The same things were measured in two ways. Each way mixes the same 3 hidden numbers, adds some noise and spreads widely along 3 directions of its own, which tell nothing about the thing.
In the rows, 128 means zero.
Some things both ways: the first way, then the second way.
[ 86 131 156 143 160 146 146 138 120 137 124  99  82]
[120 132  95 103 124 132 148 107 136  86 155 131 139 100]

[157 129 129 122  90 138 126 133 106 165 158 103 240]
[171 134 100 137 127 127 193 135 102  79 135 161  99 166]

[104 137 140 127 134 126 139 119  97 157 149  84 129]
[143 127  78 153 153 130 108 138 131 108 131 128 105 105]

[122  91 152 146 116 121 152 160 135 129 138 109  91]
[ 53  83 162 113 139 144 141 115 159 117 165  90 161  84]

[ 82 153 175 101  87 104 137 122 135 122 127 128  97]
[104 134 143 116 145 157  91  80 141 159 154  64 168 118]

[121 114 173 116  96 112 117 164 148 105 114 142 135]
[120 114 153 147 154 137 169 128 103 134 137 112 114 157]

[115 119 136 105 109  56 108 116 133 113 152 111  85]
[ 98 122 151 107 136 156 120  84 154 129 149  92 169  88]

[ 91 185 153 113 109 144  98 124 135 128 115 144 189]
[200 151 109 122 116 152 136  92 137 110 132 124 129 159]

[149  79 150 145 108 110 114 174 148 108 131 129 119]
[ 63  80 181  97 110 151 207 105 143 100 180 104 167 123]

[146  97 177 136 149 154 151 185  96 143 125  94 169]
[179 133  89 148 123 120 221 152  87  65 124 178  72 178]

[127 147 163 115  98 142 122 155 117 145 124 125 222]
[203 133 105 149 123 132 179 132  97 109 122 137  90 199]

[125 138 118 134 115 112  71 130 153 112 128 134 169]
[175 141 132 110 136 155 209 120 110  95 135 171 118 147]

[112 173 108 126 101 121  61 110 159 120 130 149 198]
[203 134 136 111 142 180 162 115 160 104 137 188 128  99]

[142 131 140 100 135 102 144 111  61 171 175  49 180]
[200 181  48 136 141 124 171 134  89  78 116 182  86 148]

[105 169 100 119  91  95  86  88 145 135 149 128 156]
[146 136 121 116 132 152 128  97 137 129 148 106 147 128]

[130 116 136 142 130 132 125 152 120 137 136 109 152]
[123  78 118 134  92 124 142 116 150  86 167  78 133 142]

Other things, the second way, with their names:
k89: [134 126  78 142 134 125 102 121 144 110 135 100 122 100]
k587: [189 159 119 119  97 126 230 102  69  91 133 140 105 232]
k94: [ 62  54 176 161 147 142 142 146 151 125 163  82 133 106]
k673: [108 162 155  74 149 179 157  69 129 142 149 136 177 100]
k464: [184 147  64 150 121 114 130 116 108 101 125 115  95 170]
k167: [119  84 101 187 146 107 142 171 117  95 132 121  74 145]
k736: [129 138 100 122 116 129 120  95 134 111 146  91 143 128]
k454: [100 140 150 108 142 157 158  86 116 141 151 106 153 128]
k768: [184 147  99 100 114 147 166 107 141  84 141 154 131 125]
k150: [102 148 139  85 115 160 100  54 143 136 159  66 184 113]
k977: [201 134  64 146 133 133  90 124 159  88 132 138 102  97]
k318: [197 140 103 138 122 135 162 128 116  91 130 153  96 163]
k890: [128  76 113 154 152 144  86 149 188 100 150 118 119  58]
k235: [ 73  93 139 125 138 126 179 135 124  99 153 112 135 113]
k707: [122 111 116 152 143 146  87 118 151 130 140  80 126 121]
k435: [194 147  61 152 133 122 152 136 118  77 115 154  80 151]
k60: [ 82  82 172 122 138 159 134 106 170 132 167  89 164  90]
k315: [ 74  67 109 170 145 118 116 157 140 108 150  84 110  98]
k927: [147  72  84 188 126 110 140 182 149  65 144 124  73 122]
k193: [197 169 115 117 130 148 172  94 101 111 119 151 121 186]
k17: [182 180  58  86  91 125 178  79  98  72 130 123 129 182]
k109: [ 89 103 132 131 133 135 130 115 146 119 151  98 143 117]
k303: [104 115 167 100 125 163 141  97 138 138 156  94 170 121]
k259: [ 58  78 150 138 150 137 155 137 139 117 158 108 134 101]
k508: [135 116 161 143 172 164 149 128 136 131 138 151 120 107]
k39: [156  84 111 170 110 111 196 161 110  66 143 133  81 180]
k286: [ 87  84 151 142 141 140 131 134 159 109 149  97 133  90]
k683: [150 105  89 172 119 106 151 150 110  85 139 101  87 173]
k825: [ 79 102 140 163 173 118 165 161  92 132 130 113  97 160]
k748: [104 107 132 127 163 159 119 122 171 123 147 133 143  52]
k727: [155  90 133 161 130 136 159 144 132  98 149 120  95 149]
k584: [211 172  94 151 138 132 210 135  65  99 110 171  73 206]
k276: [148  73 169 153 140 154 182 148 155 106 149 145 118 124]
k598: [138 179  95 110 153 131 168 103  84 120 129 137 125 142]
k245: [126 174 146  91 134 156 145  60 107 149 138  92 169 159]
k991: [ 76  89 162 121 145 149 175 122 142 123 161 113 147 107]
k297: [144  93 102 161 120 102 191 161 115  72 135 136  81 154]
k906: [ 76  86 168 104 123 142 188 110 139  99 166 109 157 121]
k958: [ 75  57 168 144 132 139 121 128 172 124 162  73 146 111]
k569: [ 80 115 106 127 153 143  94 107 152 128 144  90 149  80]
k759: [193 122  97 158 120 134 149 132 128  87 131 131  97 162]
k816: [118  92 146 158 158 143 180 160 126 111 143 143  99 114]
k740: [140  97 123 144 153 141 200 175 140  75 143 193  98  97]
k347: [172 156  91 125 135 133 140 113 120 106 131 133 114 141]

Some of these things the first way, each followed by its name:
[113 165 133 117 126 142 151 103  78 185 161  70 204]
k977
[133 120 125 157 115 146  77 171 174 110 113 161 173]
k276
[120  92 143 167 130 130 115 171 168 107 115 146  86]
k94
[129 103 113 173 185 148 103 157 130 132 132  97 122]
k927
[130 150 130 103 100 102 120 104  99 157 164  90 191]
k347
[113 104 172 165 179 180 113 211 145 105  85 133 135]
k39
[ 81 164 135 149 154 157  98 135 143 126 111 130 138]
k768
[ 99 134 143 130 145 128 148 119 101 151 146  79 109]
k89
[118 167 159  89  81 109 108 123 120 137 132 129 209]
k193
[116 113 143 135 105 109 117 144 152 111 132 134 106]
k60
[ 99 142 153 124  91 104 116 123 149 119 131 135 114]
k454
[102 125 140 152 155 140 124 145 131 128 123 107 102]
k890
[ 90 162 168 132 101 171 169 129 107 164 131 109 167]
k736
[120 162 107 101  57  71 116  63 119 156 182 100 168]
k150
[139  82 160 149 156 129 140 177 116 130 133  90 110]
k167
[119 104 156 143 126 126 119 165 151 112 119 134 103]
k958
[138 155  93 116 108  89  52 102 145 126 147 126 202]
k584
[ 93 167 143  95  71  68  89  95 150 107 133 142 124]
k245
[138 143  75 127  69  77  66  89 158 129 168 134 181]
k508
[134  94  93 173 132 115  99 130 149 128 152 117 101]
k235
[ 98  96 167 165 150 152 142 177 150 113 101 128  47]
k259
[107 159 138 138  56 150 122 122 154 142 132 154 189]
k303
